Each new row is followed by its nearest point in the smallest flat space through zero that holds the last named rows.
(in the rows, 128 means zero)

q287 (5 x 16):
[[104 113 122 140 178 129 142 141 148  88 139 100 153 152 150 145]
 [112 135 137 128 153 159 147 113 135  80 142 106 149 129 131 138]
 [125 143 153 114 132 145 119 144 154 103 112 109 160 124  91 151]
 [131 108 112 153 158 129 125 117 145  64 114 137 127 119  85 134]
 [138 124 116 150 128 128 146  89 117 129 136 104 155 119 109 139]]
New rows:
[126 121 127 123 138 121 126 153 130 124 127 179 140 179 128 105] -> [122 119 125 125 139 117 116 155 137 124 122 144 110 138 141 122]
[110 124 102 116 115 150 123 118 141 139 118 142 161 155 136 123] -> [125 130 131 125 129 128 130 131 129 134 131 120 135 132 134 131]
[134 134 155 162 113 116 141 144 154 124 133  94 140 136 167 116] -> [118 129 131 125 138 126 135 138 131 138 136 109 144 142 150 136]
[128 137 136 137 142 130 179 132 170 126 123 146  82 125 114 130] -> [126 124 126 128 134 132 124 131 131 108 125 143 113 126 126 121]

q16 (5 x 16):
[[142 135 131 153 151 170 100 135 118 130 145 167  81 160 117 149]
 [139 106 119 133 118 141 128 170 111 151 136 167  71 160 143 146]
 [ 90 110 107 144 125 113 107 146 104 122 146 144  94 166 110 178]
 [121 102  98 104 126 104 155 168  96 145 128  83  92 141  91 164]
 [135 106 155 145 163 134 189 188  84 123 149 126 103 141 101 134]]
New rows:
[172 132 132 143 128 129 126 175 137 142 141  85 152 125 130 122] -> [148 127 133 117 135 134 152 139 125 136 123 110 127 117 122 115]
[150 113 135 156 145 115 157 117 136 112 123 140 117 131 121 116] -> [133 128 144 138 140 135 143 137 122 122 134 135 131 126 128 119]
[116 139 148 123 121 161 163 132 167 136 142 117  92 156 141 146] -> [141 126 129 129 132 141 131 140 123 136 130 137 109 135 128 129]
[140 130 136 107 110 101 150 146 116 146 104 132 117 103 116 116] -> [139 117 125 110 117 118 153 146 125 142 119 113 126 119 136 118]
[129 139  91 125 119 136 140 106 120 153 135 132 100 132 144 164] -> [132 125 107 118 117 131 110 130 128 143 124 128 103 140 127 144]

q562 (5 x 16):
[[150 107 120  77 133 159  81 110  94 130 134 123 119 130 105 139]
 [130 125  68 106 108 133  81 118 137  90 109 122  95  79 143 130]
 [113  89 131  85 121 148  85 143 138  91 127 152 119 100 124 163]
 [127  84 121 114 172 167  91  98 128  90 132 147 132 114 117 140]
 [128 109 139  62 144 131 116 119 135  97 142 113 112 117 115 144]]
New rows:
[146 142 146 107 138 114 110  99  95 158 121 127 143 144 149 113] -> [147 136 129 120 131 134 126 116 103 152 133 115 130 147 116 119]
[100 154 149 115 100 122 162  94 109 111 118 115 121 111 142 105] -> [128 145 125 121 125 108 148 127 138 125 130 108 118 125 134 119]
[154 140 141 100 148 106 135 118 147 153 147 119 144 131 139 151] -> [131 133 146 106 136 119 145 125 128 132 139 112 127 139 120 127]
[150 133 124 139 135 142 117 124 149 128 118  94 147  95 154 116] -> [130 134 107 138 133 126 127 116 134 118 122 122 122 117 135 118]

q626 (5 x 16):
[[145 117 167 110 132 142 153 110 145 146 153 145 149  83 121 153]
 [145  81 145 112 123 131 147 133  92 143 123 120 136 169 123  79]
 [162  98 172  96 137 165 132 124 138 131 116 126 132 139 104 181]
 [136 130 184 122 144 143 115 118 141 127 170 114 162 132 143 104]
 [150 112 113 138 127  86 139 149 128 154 190 113 164 113 131 145]]
New rows:
[156 115 128 126 116 130 149 142 125 108 138 143 129 143 133 104] -> [133 112 132 124 125 126 137 130 115 135 130 126 132 139 127 110]
[154 130 139 109 139 131  93 152 137 118 134 126 112 142 124 103] -> [131 128 141 127 134 136 111 132 128 119 129 114 132 154 131 120]
[141 115 134 154 158 115 132 157 132 128 162 157 145 131 149 114] -> [133 125 131 134 130 112 128 133 127 136 161 119 148 125 137 115]
[136 154 124  99 109 139 131 131 110 158 129 120 115  96 153 159] -> [130 131 124 126 126 127 137 124 136 133 128 138 126 104 122 152]
[157 146 158 102 123 160  99 121 158 144 142 109 163 120 139 157] -> [144 133 170 118 144 148 112 123 154 123 153 117 148 124 128 161]
[ 97 132  96 127 105 143 157 158 102 147  98 148 102 122 154 104] -> [110 126  95 133 113 118 148 124 107 131  96 147 104 122 126  98]

q399 (5 x 16):
[[128 147 131 142 112 138 123 151 120 156  90 128 133 112 138 174]
 [127 141 121  97  75 119 136 151 161 142 104 139 128 150  93 160]
 [119 138 105 129 148 170 173 127 104 145 159 174 104 146 108 140]
 [119 121  87 147 128 134 103 136 178 163  86 125 129 145 116 168]
 [145 136 143 112 157 147 115 105 148 168 120 165 105 165 102 147]]
New rows:
[145  91 130 150  93 143 119 133 137 120 134 167 122 144 145 140] -> [126 129 121 127 125 131 131 131 133 133 126 132 126 133 122 134]
[ 93  91 149 126 132 121 104 117 120 149 140 113 119 150 136 132] -> [132 122 132 130 142 125 114 117 137 130 127 124 127 132 130 121]
[150 140 109 141 138 133  91 117 120 131 140 131 108 149 139 151] -> [131 127 127 137 150 137 117 119 133 144 121 134 123 133 130 135]
[117 107 118 140 129  86  70 141 115 131 138 121 108 144 151 162] -> [129 122 125 141 134 121 105 126 142 133 109 112 135 123 138 133]
[133 128  82 125 151 138 112 142 118 134 149 100 110 113  93  81] -> [118 111 102 138 144 130 134 119 134 114 148 124 127 133 127 107]

q452 (5 x 16):
[[129  98 127 135 101 154  82 137 177 105 105 116 130 150 141 154]
 [132  93  96 108  87 130 137  83 175 131 143 129 144 168 166 121]
 [123 104 132 120  89 153  89 107 110  92 104 153 141 107 162 136]
 [136 104 137 103  86 148 142  83 163 104 112 117 107 135 103 128]
 [136 133 113  95 104  86 107 117 152 106 152 148 137 114 101 104]]
New rows:
[ 81 126 130 131 171 128 105 115 131 104  90 114 154 131 176 163] -> [121 117 128 148 130 151 104 143 118 128 112 130 139 133 165 147]
[111  66 117  96 156 114 126 153 137 139 146 153 128 131 101 114] -> [131 133 119 122 129 108 123 133 143 129 142 130 133 131 119 120]
[127 135 134 129 138 113 164 119 129 145 120 131 129 115 159 158] -> [125 129 126 134 137 135 149 121 113 144 130 126 129 134 143 127]

q258 (5 x 16):
[[116 113 125 150  97 141  94 123 127 108 154 147 132 126 101 161]
 [145 154 169 106 133 158 112 108 127 147 157 130 130 124  97  96]
 [ 93 136 119 142 117 137 126 142 108 117 187 108 139 122 120 187]
 [161 158 171 151 110 150 115 124 133  90 199 143 121 119 130 121]
 [ 95  94 148 193 158 121 122 165  98  81 195 136 117 135 109 167]]
New rows:
[112 136 120 104 146 113 136 113 147 126  99 154 136 117 143 145] -> [127 125 111 119 124 120 134 126 133 136 102 125 130 129 138 128]
[124 112 161 155 102 124 117 158 162 104 116 150 119 122 148 159] -> [137 113 122 158 109 120 119 134 136  94 131 148 121 128 140 140]
[150 135 101 106 116 156  99  93  94 122 116 136 129 122 150  93] -> [147 140 129 111 108 137 119 110 142 136 112 136 130 125 128 112]
[106 135 144 100 121 122 161 125 125 122  98  95  97 112 159 137] -> [127 141 113 114 135 117 154 134 128 138 114 108 131 126 155 129]

q905 (5 x 16):
[[126 153 190 119 100 160 135 125 108 121 139  76 127 148 103 136]
 [102 151 138 136 137 124 135 140  94 133 131  86 161 132 124 109]
 [ 56 118  93  89 159 129 112 143 143  78  96 126 137 128 129 132]
 [ 95 187 109 104 137 148  84  98 126 126 133 103 143 129 134 125]
 [102 176 123 154 125 139  83 115 156 130 119 132 143 138 114 109]]
New rows:
[132 130  97 144 137 119 147 100  98  84 122 137 146 127 140 144] -> [122 122 109 117 142 119 132 130 119 128 128 128 133 120 140 128]
[129 144 133 136 154 138  91 109 162 153 145 124 128  90 148 127] -> [134 155 109 131 129 131 101 105 139 142 135 139 128 124 137 125]
[101 122 119 161 155 138 155 142 130 122 125 120 180  94 117 145] -> [104 122 121 142 143 112 138 150 117 125 118 120 151 128 126 111]

q746 (5 x 16):
[[ 89 136 123 109 127 118  96  88 156 131 113 117 116 166 125 127]
 [123 151 142 159 112 146 123 120 103 147 105 141 111 103 107 147]
 [113 135 109 117 141 113 144 153 127 103 100 155 128 145 127 111]
 [122 116 136 101 151 153 134 171 126 109 117 115 107 125 117 121]
 [128 156 162 121 123 143 125 129 120 151 119 178 128 129 103 127]]
New rows:
[113 115  88  94 124 140 100 132 122 114 142 106 106 122 112 140] -> [114 115 122 117 137 137 118 131 136 117 122  94 110 132 128 130]
[151 125 135 124 115 142 122 139 131 156 114 127 169 108 149 117] -> [147 126 138 132 124 130 134 130 124 137 146 136 140 118 131 129]
[150 147 127 118 141 149 116 129 148 115 101 108 128 143 155 134] -> [120 122 125 118 134 131 123 130 135 121 125 115 121 135 128 126]

q611 (5 x 16):
[[135 128  87 136 128 132  87 128 132 130 143 110 120 169 127 121]
 [159 132 122 155 152 163 130 124 140 145 142 128 147 107 124 128]
 [ 81 123 156 151 153 125 107 143 141 156 125 166 147 171 118 117]
 [ 98 127 127 117 121 104 150 125 143 101 155 114 165 147  79 126]
 [114 103 100 147 146 126 142  97 155 129 135 111 165 125 109 167]]
New rows:
[109 122 139 155 138 130 120  77 102 130 116 108 132 120 166 117] -> [126 117 124 135 134 129 124 118 129 139 112 132 121 121 146 145]
[121 136 138 128 128 120 114 154 118 101 115  99 117 130 126 143] -> [125 129 125 116 116 117 126 130 122 118 126 123 118 134 130 126]
[114 152 120 119 135 134 143 113 156  77 131 143  98 130 128 140] -> [124 127 125 117 118 117 137 125 126 116 128 120 127 125 124 132]
[116 134 141 128 174  96 129 116 141 146 138 105 124 132 122 179] -> [109 110 121 137 138 121 134 112 140 133 121 128 143 130 126 153]

q419 (5 x 16):
[[134 171  93 148 100 132 115 187 119 134 136 105 109 139 109 151]
 [ 95 188 103 143 120 141 127 200 110 158 126 117 117 142 128 182]
 [153 166 119 114 116 117 139 200 148 107 162 120 145 145 105 120]
 [143 158 121 114 112 145 134 190 105 128  95 137  87 177 100 127]
 [120 164 109 153 132 108  88 172 122 102 129 105 115 160 114 145]]
New rows:
[148 152  96 102 150 120  96 112 119 107 126 140 120 145 149  93] -> [137 122 133 128 135 116 113 125 129 104 121 127 121 146 120 113]
[ 97 114 136 132 128 144 151 100 143 143 144 135 100 149 138 127] -> [118 118 136 124 133 137 136 110 122 141 116 138 126 123 137 132]
[127 130 118 135 123  99  94 113 129 107 131 122 143 109  89 111] -> [140 122 120 144 127 109 103 116 137 103 141 112 131 126 122 117]

q544 (5 x 16):
[[117 129  79 161 146  95 164  71 185 200 125 160 116 108 135 146]
 [114 107 138 120 150 133 171 105 140 188 127 151 104 145 127 138]
 [128 133 160 115 200 128 120  91 142 193 138 107 132 107 178 138]
 [108 114  69 118 138 154 144  81 170 154 102 114 146 105 151 174]
 [ 92  98  73 140 169 134 152 102 126 156 137 137  96 149 158 139]]
New rows:
[137 142 100 126 109 142 147 134 129 124 121 106 126 149 130 124] -> [122 121 110 126 116 137 132 130 128 115 122 128 129 132 123 134]
[ 93 153 103  94 116 111 155 108 134  99 114 153 135 151  98 151] -> [120 117 102 128 100 137 148 127 138 121 114 140 127 135 108 139]
[109 138 102 142 111 117 142 124 100  99 112 147 160 112  96 121] -> [129 131 102 140  97 122 128 136 132 102 122 136 132 127 110 127]
[137 157 161 116 132 111 130 139 112 123 140 154 161 153  98 103] -> [144 139 169 129 116 114 126 147 118 126 135 138 125 133 108 109]

q229 (5 x 16):
[[138 125  95 106 125  93 162 122 160 130 158 113 123 177 122 118]
 [142  81 169 102 107  94 157 131 143 114 149 106 141  99 156 178]
 [136 183 108 158  90 138 120 166 135 142 142 165 153 140 137 130]
 [171  97  98 120 128 113 146 145 117 137 179 147 142 147 147 137]
 [128 115 133 135  79  85 133 137 131 126 146 166 164 141 145 129]]
New rows:
[142 129 137 131 136 124 143 125 122 101 135 163 157 127 148 114] -> [134 116 127 134 117 119 124 132 117 129 136 149 142 129 136 126]
[ 94 153 124 105 126 153 145  96 137 118 158  96 107 148 151 151] -> [127 143 126 114 136 130 145 127 154 126 129  95 112 134 122 138]
[111 111 158 113 121 120 161 151 137 151 135 139 160 110 153 103] -> [128 114 143 127 107 109 132 131 130 124 133 136 143 121 139 139]
[106 127 149 149 103  96 113 137 103  96 121 128 116 138 124 153] -> [112 123 149 132 106 113 123 124 129 121 116 137 140 119 132 130]
[ 95 100 100  98 122  94 162 114 141  95 146  95 106 143 140 102] -> [121 102 122 100 133  89 154 102 151 120 135 104 117 158 118 117]
[148 115 140 106 163 162 161 101 109 110 129 137 148 162 153 142] -> [145 103 120 118 149 132 134 125 117 129 142 121 121 127 131 131]

q523 (5 x 16):
[[ 77 162 145 132 141 113 129 102 180 104  99 154 162 125 155 111]
 [ 86 122 124  96 190 113 151 100 122  84 109 112 146 102 106 125]
 [131 158 143 117 146 166 139 142 140 136 110 157 157 129 152 129]
 [111 152 156 109 149 169 124  95 124 137 104 125 125 136 131 143]
 [117 114 111 127 143 126 133 125 145 143 111 126 141 133 159 119]]
New rows:
[138  93 130 121 112 136 115 142 115 134 116 148 135 143 152 110] -> [141 118 116 133 123 133 128 142 132 147 127 131 131 135 147 125]
[122  94 162 129 162 123 135 115 163 108 124 162 114  94 120  94] -> [108 133 128 124 144 113 136 122 140 105 122 133 143 117 125 120]
[151 158 158 155  95 125 137 145 100 127 136  93 105 123 154 106] -> [146 135 137 141  99 131 117 136 123 136 142 133 114 135 121 133]
[150 161 116 148 151 103 141 116 106 131 155 124 160 105 153 120] -> [131 127 121 127 135 121 138 144 132 119 130 137 143 120 130 122]
